The rows of a group lie close to one hidden flat surface of 10 dimensions, which passes through zero. Surfaces can cross.
Known rows, each followed by its group:
17  -20  -40  1  -39  15  43  23  28  -69  -9  51  -26  -1  30  -17  -41  1  37  -34
(3)
-55  -14  61  54  30  16  10  -35  -39  1  12  -32  76  1  -9  -3  -10  -42  14  37
(6)
-5  -23  -28  -16  -13  -1  3  -20  19  5  36  -9  16  -33  -36  -32  30  93  -29  -2
(3)
14  25  16  -7  4  -52  36  54  -93  -7  -6  17  -18  -58  -22  -39  -14  38  -30  -10
(6)
-7  -70  30  -28  11  11  9  19  -6  -5  51  16  19  3  -20  -11  34  12  18  -4
(6)
39  -26  43  47  -46  -12  32  -23  17  -37  9  28  24  24  23  25  -30  -23  42  30
(5)
29  18  -52  -4  -56  30  -43  -15  -19  -6  27  -35  -21  34  36  36  10  39  -21  27
(1)
28  47  -20  21  24  -42  -6  1  32  27  17  -76  23  -46  17  37  -19  -4  50  78
(1)
-28  -1  -31  11  -1  -33  50  -4  59  -1  -7  1  15  -67  -38  -36  -4  19  2  -20
(4)
-33  38  55  13  42  -21  8  -8  -29  -1  2  -34  43  -31  -10  -32  -42  -5  12  57
(2)
-26  0  -54  28  26  -10  27  25  18  -4  -46  -16  9  -29  9  4  -10  -49  24  -22
(5)
21  2  25  -34  9  -17  -2  36  -27  -31  20  8  -5  -8  13  -28  -34  35  23  29
(3)
21  44  -31  24  91  -37  -5  24  -22  78  -55  -36  -19  -40  -11  15  18  -58  0  -20
(3)
-39  11  49  7  -29  -17  -5  -18  67  4  -33  31  4  25  -14  39  4  -50  -5  -16
(3)
-29  -30  -5  42  -15  14  16  -8  -18  -40  -13  22  12  24  8  -64  -49  -38  -11  -25
(2)
64  -10  -40  -21  -5  42  -43  13  -13  7  -18  1  -50  71  55  47  19  -33  10  -6
(4)
-3  33  -43  -12  2  0  -65  -8  30  40  -9  -64  -1  18  20  63  30  6  -11  32
(0)
-9  -14  67  29  -16  -15  -13  -23  -6  -29  -6  12  51  31  8  16  -23  21  5  39
(5)
2  -31  13  24  50  25  -4  0  -57  -3  -42  0  39  29  17  17  16  -21  9  1
(5)
-1  -36  -47  31  10  17  -27  -35  28  20  34  -22  5  8  -5  -41  -6  26  -13  -21
(2)
10  74  -20  -2  18  34  -30  -73  65  41  -44  -4  -40  23  -1  -11  -8  -3  -31  -22
(5)
4  -10  -78  -11  -7  -10  27  29  13  -5  -43  13  -16  -33  -6  -2  29  24  -22  -45
(1)
20  -15  23  6  65  0  -15  -2  -36  37  60  -33  12  -18  -9  -31  -6  3  27  25
(2)
-7  -38  -26  -40  23  -7  -3  52  -18  6  6  -11  7  -13  -5  21  49  12  8  -5
(4)
29  27  54  -49  44  -23  1  13  -15  48  58  -31  -14  -34  -30  -35  7  -14  12  51
(6)
28  34  -10  -42  -32  -21  64  8  16  39  0  -31  0  -69  -35  65  93  0  -4  39
(6)
-24  -5  -34  -44  -15  28  -100  -22  45  14  59  -65  6  47  17  9  9  50  -17  46
(0)
-56  -31  62  -21  -44  -4  2  -19  60  -18  21  39  24  14  -37  3  13  13  -15  -5
(3)
-57  -56  49  12  32  6  8  52  -31  -40  -27  59  19  26  8  25  -4  -55  31  -55
(6)
21  25  -94  29  -43  -5  39  -30  13  18  -36  -66  13  -32  -1  -13  23  -21  -38  33
(4)
7  -45  -44  3  -14  39  21  -10  5  -3  89  -17  -11  -9  -1  -59  -8  -10  20  -5
(1)
44  21  2  16  -14  43  -15  -9  -66  10  57  -27  -40  33  38  -4  -27  -60  15  25
(5)
-44  14  76  -36  -20  27  -22  -5  1  -1  36  14  7  25  -5  85  37  0  15  11
(4)
-1  -6  2  -6  -50  25  -1  -66  31  9  53  -30  27  0  -23  -12  27  54  -31  41
(0)
-2  31  -57  -24  -47  5  30  -28  24  15  -1  -66  26  -45  -18  19  59  37  -32  58
(0)
-33  -32  10  -68  12  -8  -5  41  -1  33  1  -45  12  11  -30  -32  58  -86  -28  35
(4)
-29  18  -79  10  -27  7  13  3  10  5  -56  -61  2  4  12  -19  7  -95  -34  17
(2)
-45  -36  -25  -72  55  -33  -45  44  35  38  -8  -55  25  -6  -34  -56  35  -12  -26  29
(4)
-8  -8  -33  -27  0  27  65  41  -26  13  54  -24  -39  -45  -15  -31  24  -95  23  -15
(6)
-8  -13  62  -38  -35  -74  -2  55  -30  -19  -12  -34  65  -7  -3  57  35  12  -2  101
(3)
-37  -72  -16  9  -15  37  15  20  -84  -34  69  -4  17  2  -6  -65  -1  3  -14  -16
(6)
-71  -62  13  2  -2  16  -11  -10  -7  -25  56  -3  63  -12  -28  -16  17  83  -7  -4
(4)
-39  50  10  -4  -68  -10  -13  -28  30  -35  -56  5  17  20  3  26  -10  38  -47  20
(2)
-12  41  39  33  -7  -5  -65  -45  27  -15  36  -6  -10  38  24  -35  -100  22  3  23
(1)
-3  41  -40  12  -33  -26  -27  18  -35  1  20  -63  -1  -18  22  6  -24  14  -16  48
(5)
-60  -38  11  21  3  1  63  17  -6  -26  41  15  43  -68  -34  1  16  23  29  -29
(4)
21  54  32  21  -45  6  8  -45  -6  3  -1  1  -10  12  4  23  -14  2  -16  26
(4)
45  18  -27  9  -20  -42  -36  7  15  0  65  -61  13  -26  27  30  -29  78  37  78
(1)
34  5  20  -25  -6  -2  16  3  25  11  22  15  -28  -5  -3  15  14  -16  25  4
(1)
37  -9  34  4  79  11  6  31  -39  10  62  16  -13  -28  14  24  -12  14  84  -11
(4)
-9  -18  -2  62  45  20  38  -77  80  2  -65  6  61  1  -10  -18  -9  -28  26  -2
(5)
17  -30  38  -44  31  3  16  18  -13  23  -2  6  18  -3  -18  34  67  -6  15  17
(5)
14  -13  -76  -9  -24  24  68  3  56  4  19  -35  -9  -44  1  16  38  -59  40  12
(3)
-34  -6  -4  89  -17  23  40  -46  -46  -35  9  -1  32  -8  2  -61  -58  -22  -11  -14
(6)
3  -64  -4  -11  -9  21  -33  21  -15  3  6  38  -44  74  7  -51  -4  -69  -31  -56
(2)
-73  -26  -33  32  -4  9  12  9  -47  -49  -24  -21  58  -11  2  -41  -22  16  -26  -3
(0)
28  -30  -18  16  45  14  -37  47  -63  -27  0  29  -43  44  47  -55  -67  -23  19  -45
(6)
-35  -10  21  -33  26  51  -34  -15  -21  11  6  26  -16  36  -17  -21  21  12  -33  -44
(5)
-12  43  28  -38  48  -24  -38  65  -57  -18  -26  -25  -2  3  32  14  -37  -8  21  43
(3)
-15  55  -30  -21  -24  -16  4  -26  104  23  -28  -16  -8  -31  -18  38  21  12  -7  7
(2)
-37  -65  71  0  7  42  -15  -8  -72  -10  77  -5  33  48  -8  -54  -4  -39  -7  23
(2)
-42  46  30  42  -47  14  -18  -48  -1  -55  -37  19  35  31  26  41  -45  54  -15  12
(2)
59  21  68  -14  4  -38  11  -17  -17  11  -60  62  -3  3  -25  5  19  65  -36  -5
(1)
-80  6  35  15  49  -20  -47  2  -10  31  -13  -45  54  -1  -18  28  9  -15  -10  17
(0)
28  1  15  29  -21  12  -26  -3  -44  -20  -32  42  -20  55  35  45  -13  4  -10  -28
(0)
73  38  -59  -23  -10  -2  10  44  -34  -29  -45  13  -61  2  49  -4  -28  6  8  -1
(0)
-15  54  -18  -11  14  4  -20  -1  36  23  -16  -31  -28  0  10  8  -18  -52  5  5
(1)
-82  20  19  0  14  -35  -61  34  2  -25  -36  -7  30  11  11  25  -38  28  -11  0
(1)
-28  -16  7  -46  -36  13  -6  -22  37  -1  49  2  16  -9  -36  -7  40  75  -26  8
(3)
11  63  -16  18  42  -28  -33  21  11  16  -80  3  -41  16  33  9  -54  -57  4  -22
(2)
-43  -9  -44  0  54  -6  -78  11  13  4  27  -63  21  7  18  -52  -49  24  4  19
(0)
49  12  -37  31  51  -6  6  19  -62  38  -21  -38  -10  -16  16  8  10  -46  10  5
(3)
-7  51  76  -41  -9  6  26  0  -34  -39  -3  23  -14  3  -5  -67  -57  -16  -5  39
(0)
-25  46  0  9  4  -40  35  52  -68  -5  -60  -6  4  -48  -7  30  8  -15  -20  -7
(6)
-27  31  47  -1  17  -40  -57  -15  -42  9  -18  -40  56  3  -11  0  -10  82  -44  58
(1)
7  72  76  30  23  0  29  -4  -32  -31  -39  26  -8  2  32  10  -79  -69  46  23
(2)
31  -9  -50  -26  -49  -5  27  8  3  11  79  -30  -25  -45  -18  -26  26  39  -11  15
(5)
29  -63  -4  19  44  -44  48  71  -49  -23  -42  53  22  -37  -1  16  20  26  34  -45
(6)
26  47  42  2  -19  -9  -19  -54  0  58  4  -37  19  0  -18  67  54  17  -26  55
(0)
24  -11  -24  -54  -50  1  18  10  29  -3  20  3  -8  -18  -13  37  64  52  -8  11
(3)
20  10  26  55  -27  16  24  -64  32  24  -4  20  -1  14  -8  40  11  -35  3  -17
(0)
-16  15  -55  3  -102  6  4  -4  37  -24  11  -25  -5  3  19  64  20  1  -15  19
(5)
33  39  -66  20  16  3  -5  -1  -40  25  -37  -67  5  -13  27  26  16  -13  -9  39
(1)
35  -14  -37  -17  -35  -20  11  1  60  -2  -53  37  -44  29  -5  -62  -12  -41  -37  -32
(4)

New rows. What belongs after each?
1  16  -25  -4  60  -36  -25  54  -18  8  24  -33  -17  -33  14  -45  -54  -7  32  8
(1)
4  -28  -3  39  1  -7  1  29  -52  -35  -58  7  39  25  38  55  2  -14  16  8
(5)
17  -19  19  18  -2  27  -38  -28  -71  4  46  -31  25  39  14  -15  -1  35  -23  39
(2)
6  8  26  41  61  -51  -6  21  24  40  -54  35  -14  -11  -7  46  -8  -41  26  -56
(0)
-47  -6  -26  -20  -42  29  6  6  18  -67  17  -19  23  4  25  -8  -25  17  16  26
(3)
-105  -27  25  -32  4  -7  -29  78  -48  -27  4  -4  19  5  -4  30  14  -29  -6  -18
(5)
-30  -25  -58  19  -20  13  17  7  27  -19  -40  2  -1  16  11  -15  -3  -60  -10  -33
(4)
60  -19  -33  -13  39  27  12  30  -38  23  35  -24  -20  -13  23  35  37  -25  54  11
(4)
-39  36  5  33  -17  -19  3  -41  75  -22  -41  26  0  1  -10  -56  -73  -5  -18  -21
(2)
-40  40  -55  30  28  6  -31  11  -21  -47  -42  -28  13  -1  44  -35  -84  24  3  3
(3)
-48  15  -39  -33  69  31  -28  23  -7  48  -14  -3  -36  -18  -20  18  46  -9  -16  -77
(3)
32  -24  -82  -20  -26  -2  2  28  -7  -11  -1  -15  -7  -16  12  15  36  60  -11  -2
(0)
-1  -75  29  -8  -17  -5  34  -11  22  21  64  25  27  -26  -54  9  73  40  -1  -18
(0)
-19  -8  8  -37  -41  -25  15  13  -8  -14  -11  -2  19  -11  -26  -28  24  31  -47  26
(2)
-43  4  -11  3  25  29  11  -27  62  12  5  22  -26  -8  -25  -56  -22  -37  0  -59
(5)
-33  43  3  -32  26  -12  2  -1  45  27  5  -47  7  -35  -20  -17  1  -33  7  39
(0)
-20  29  -17  26  -29  29  6  -5  -17  -55  -52  24  -16  34  42  -10  -57  -35  -6  -22
(0)
-33  -46  45  -11  -13  47  -18  -25  -77  -1  49  -19  46  36  -17  -19  39  21  -40  30
(1)
-66  -24  9  20  26  28  -15  7  -13  -14  15  -6  42  2  9  51  13  6  30  -18
(2)
7  84  -21  32  -1  -23  -19  -27  56  9  -45  -7  -35  1  22  -5  -70  -31  2  -1
(5)
-15  -21  15  -23  60  -61  -33  75  -49  -5  35  -20  17  -40  -9  -42  -33  62  14  17
(1)
-57  -51  31  -11  -3  31  16  33  -56  -18  37  5  20  8  -9  2  26  -42  8  -14
(6)
6  36  36  3  -57  -7  66  -38  24  14  3  5  -12  -18  -33  -19  8  -68  -20  20
(4)
-22  -15  64  1  40  -12  -19  12  21  8  13  39  -14  16  -10  -7  -26  -32  25  -31
(0)
-6  7  -15  -63  39  2  -33  48  0  -15  34  -28  -27  3  17  -64  -46  -9  22  25
(0)
-21  8  9  -26  -48  -1  -10  -37  44  29  16  -40  32  0  -28  44  67  22  -34  45
(3)
47  14  -8  -6  26  -30  -35  -21  25  23  -2  -8  -13  6  -3  -65  -36  50  -18  19
(4)
7  -64  40  -22  -24  -6  19  42  -38  -32  -6  71  -20  33  -9  -37  7  -25  -18  -43
(4)
35  20  -11  37  -19  5  -32  -23  -7  -13  -32  25  -24  46  37  20  -35  17  -10  -19
(0)
-46  20  -3  18  -6  -64  -36  24  9  -32  -32  12  15  -20  -7  -34  -62  83  -33  -16
(5)
48  -9  -37  69  30  -3  4  -12  -60  -4  25  -45  21  -16  30  -54  -55  13  22  32
(1)
-4  -8  10  28  15  38  -25  14  -23  -25  -12  35  -35  64  50  8  -53  -79  34  -40
(0)
41  33  5  -46  45  -37  29  30  39  48  -25  -15  -19  -46  -17  33  43  -36  32  21
(5)
6  -13  33  -27  3  20  5  13  -17  42  27  -19  -1  12  -8  83  77  -62  16  19
(0)
53  44  -37  22  -36  -4  26  -16  -35  15  -41  -33  -18  -2  21  12  6  -38  -25  32
(4)
-6  27  102  -13  72  -30  -46  -24  13  17  -78  32  36  33  -15  9  -8  35  -13  15
(5)
-30  35  0  -34  -9  26  -11  -44  84  8  27  6  -23  -5  -21  -24  -12  29  -9  -15
(3)
-16  13  2  12  13  63  -22  -20  -19  1  6  27  -49  51  22  -22  -35  -68  -2  -56
(5)
19  -11  36  45  62  17  15  -44  19  1  -83  22  46  33  12  20  -1  -39  30  3
(5)
-71  -24  66  3  -42  17  -19  -22  -1  -49  7  45  29  46  -9  -16  -24  15  -30  -13
(2)
29  -40  -53  -32  -8  -6  -53  -30  66  10  15  -16  3  25  -12  -68  3  84  -41  12
(4)
-45  7  -21  30  -28  25  18  -32  -11  -14  28  -26  12  -12  -9  -53  -27  -17  -23  -3
(6)
16  64  11  -32  -77  21  -9  -55  31  4  -12  -16  -10  22  2  50  29  29  -43  48
(0)
37  -25  -44  7  -49  30  57  16  -73  -1  4  -24  -2  -4  13  35  63  -52  -10  17
(4)
21  35  -42  -38  -30  55  -17  -10  -3  -37  27  -10  -34  19  43  -2  -24  45  11  19
(3)
27  -13  -9  -27  -9  -31  -26  48  13  -16  71  5  -35  -15  14  -9  -32  54  34  4
(1)
18  4  27  16  -42  -26  15  22  -60  -34  -35  55  -7  4  5  21  -7  50  -29  -23
(4)
-75  -48  -18  38  -12  29  -15  -7  -12  -52  -41  30  44  36  9  -5  -12  24  -27  -51
(5)
-74  -8  -18  25  25  -10  32  21  51  -20  -26  20  14  -36  -11  -13  -27  -41  30  -54
(4)
106  36  -44  11  -25  28  40  -69  64  33  14  4  -59  -9  6  -13  4  -13  17  1
(5)
-9  -12  -52  42  -17  59  -11  -8  -64  -20  -1  -37  21  29  50  65  18  -13  7  7
(4)
-17  -49  15  21  20  0  21  -25  22  -13  -27  13  63  -6  -20  -11  19  29  5  2
(5)
38  51  -1  6  18  -7  -3  -32  40  30  -27  -8  -22  -4  5  -2  -16  -15  7  15
(5)
-23  8  -74  23  -18  77  -6  -36  2  0  13  -2  -45  25  15  -32  -13  -38  -24  -63
(5)
4  -57  -61  -42  7  37  11  18  6  -1  89  -53  5  -19  -3  -49  25  -1  23  28
(0)
-2  -6  -22  -13  55  -17  2  6  13  14  -62  12  17  -25  -21  -11  26  46  -15  -27
(5)
43  -28  -26  85  -3  3  17  -26  -44  0  -21  3  12  19  21  -15  -23  -26  -6  -15
(3)
2  37  6  16  23  -25  45  27  7  -5  -15  29  -15  -63  -2  47  -9  10  48  -32
(4)
49  -15  42  36  -11  -10  44  -34  -11  13  17  38  -1  -11  -23  -10  7  18  0  -12
(0)
46  -38  28  -50  9  -16  12  47  -43  3  47  48  -36  -19  -25  -30  25  54  -2  -26
(5)
-53  9  -23  13  -35  35  -21  -58  47  -1  24  -40  23  17  -5  -14  -6  -1  -22  19
(6)
15  29  30  -52  -49  -27  -20  -8  -11  27  -25  -27  -2  24  -21  1  39  -3  -70  57
(4)
81  -54  -74  34  8  9  11  19  -31  -7  2  37  -37  4  27  -6  0  32  16  -63
(2)
-9  55  -20  40  5  21  -1  -48  -19  27  11  -81  30  -16  13  17  -7  -28  1  61
(4)
37  -27  2  7  8  56  17  -8  -56  14  9  -25  11  35  28  47  47  -68  29  28
(5)
8  -50  -89  42  8  -6  20  10  0  -22  -40  -1  3  1  10  -84  -31  -21  -16  -36
(4)
-5  65  -49  -24  100  24  -39  -33  -1  74  -56  -57  -12  -17  -18  -29  22  1  -36  -6
(5)
-70  18  54  4  -38  21  -18  -13  22  -33  -46  46  0  53  9  48  -10  -39  -15  -33
(0)
13  -36  30  -16  12  -18  13  44  -32  -15  -27  27  17  7  6  45  32  1  19  -2
(5)
-34  31  68  7  27  -46  18  31  -54  -5  -2  12  26  -55  -26  16  -11  37  6  9
(4)
22  3  2  30  2  40  1  -64  27  -1  -17  31  -9  34  4  -29  -20  2  -7  -27
(5)
-15  11  30  -21  1  60  -29  -84  37  31  43  12  -15  33  -31  -56  6  30  -40  -14
(5)
21  37  48  32  -7  -10  -16  -66  4  10  -24  1  25  17  -9  -14  -24  43  -30  35
(1)
-18  -22  11  -44  9  -36  -17  49  -26  13  -22  -8  -17  20  -23  -85  -3  -60  -55  1
(2)
-93  10  14  12  -16  17  21  -34  85  -26  6  9  46  -29  -20  43  4  18  26  -14
(2)
19  -4  18  21  51  -58  -49  10  2  62  -12  -10  14  -14  -21  55  35  47  -8  -4
(0)
39  0  -7  24  13  9  26  -7  -28  19  34  -53  14  -14  17  1  0  -59  40  56
(5)
-27  28  6  47  -9  -18  -24  3  -5  -31  -47  -2  14  26  36  26  -57  -29  5  7
(5)
-19  -12  2  -54  40  -19  -32  45  71  13  -42  15  -9  12  2  63  36  -21  32  -18
(6)
67  -3  1  -58  1  -33  49  50  44  20  -6  51  -63  -35  -19  14  39  -17  29  -32
(4)
25  4  -70  -6  33  -34  26  5  21  28  -41  -51  34  -65  -19  3  48  48  -7  27
(5)
32  0  -48  10  28  -7  -14  -3  -30  41  -16  -4  -13  -21  -16  -3  36  64  -40  -38
(3)
2  53  -4  -79  0  15  8  9  75  6  23  -23  -51  -9  0  -28  -20  -61  30  34
(0)
30  69  -9  -4  -31  25  -11  -55  53  -1  8  -20  -31  19  29  -1  -44  -9  13  41
(3)
11  59  -42  -13  51  -11  -19  12  18  47  -29  -71  -8  -25  16  36  9  -44  21  39
(4)
-67  -6  27  15  -12  29  84  23  -50  -51  -42  29  21  -15  -4  -9  -5  -96  11  -24
(0)
2  -7  29  -42  41  14  -11  32  -26  14  -18  32  -24  16  -5  17  32  -14  0  -36
(5)
38  -36  51  -18  -40  6  -15  -30  -3  -11  42  47  -11  41  -13  -47  -8  54  -31  1
(4)
-27  27  19  -64  22  31  -58  -1  -51  44  42  -42  -15  17  -18  -2  41  20  -44  19
(5)
-66  -7  16  32  24  39  22  13  -40  -24  -3  -22  32  8  23  16  -15  -102  40  5
(2)
-1  32  11  -4  -32  2  -7  -48  62  40  -4  -7  -7  12  -22  39  37  -10  -22  8
(3)
-47  26  54  5  13  -4  -24  -6  -13  -5  -17  5  13  19  0  -1  -27  -20  -9  8
(0)
-57  19  -35  1  19  24  2  -10  17  30  23  -74  15  -23  -7  -7  8  -70  4  22
(5)
-24  34  27  -5  70  -49  -41  4  4  16  -82  -4  38  -11  -14  -7  -14  56  -26  7
(5)
81  51  -38  -5  -46  18  26  -12  -4  19  -6  -6  -60  1  25  39  19  -29  0  7
(6)
-10  -45  -8  16  0  52  -15  -19  -1  7  46  -2  -2  38  10  4  14  -37  15  -21
(2)
17  13  -12  100  -4  -8  -3  -62  -23  -25  -51  -1  47  16  21  -28  -64  41  -19  11
(1)
50  11  24  4  -25  -27  35  13  -18  -15  -8  56  -29  -20  -2  13  -3  42  2  -25
(4)
-59  76  -11  -8  -12  7  -44  -38  61  20  -30  -54  4  14  6  29  -11  -32  -22  32
(6)
60  15  21  -27  16  -4  -34  -17  -1  22  50  -7  -7  -9  -1  23  14  104  11  33
(4)
86  51  29  47  0  -4  40  -46  -43  25  -19  5  -19  -9  10  -5  -22  -26  4  26
(0)
-15  39  -11  72  -43  31  20  -49  -31  -17  -26  -19  11  20  26  12  -34  -57  -16  14
(4)
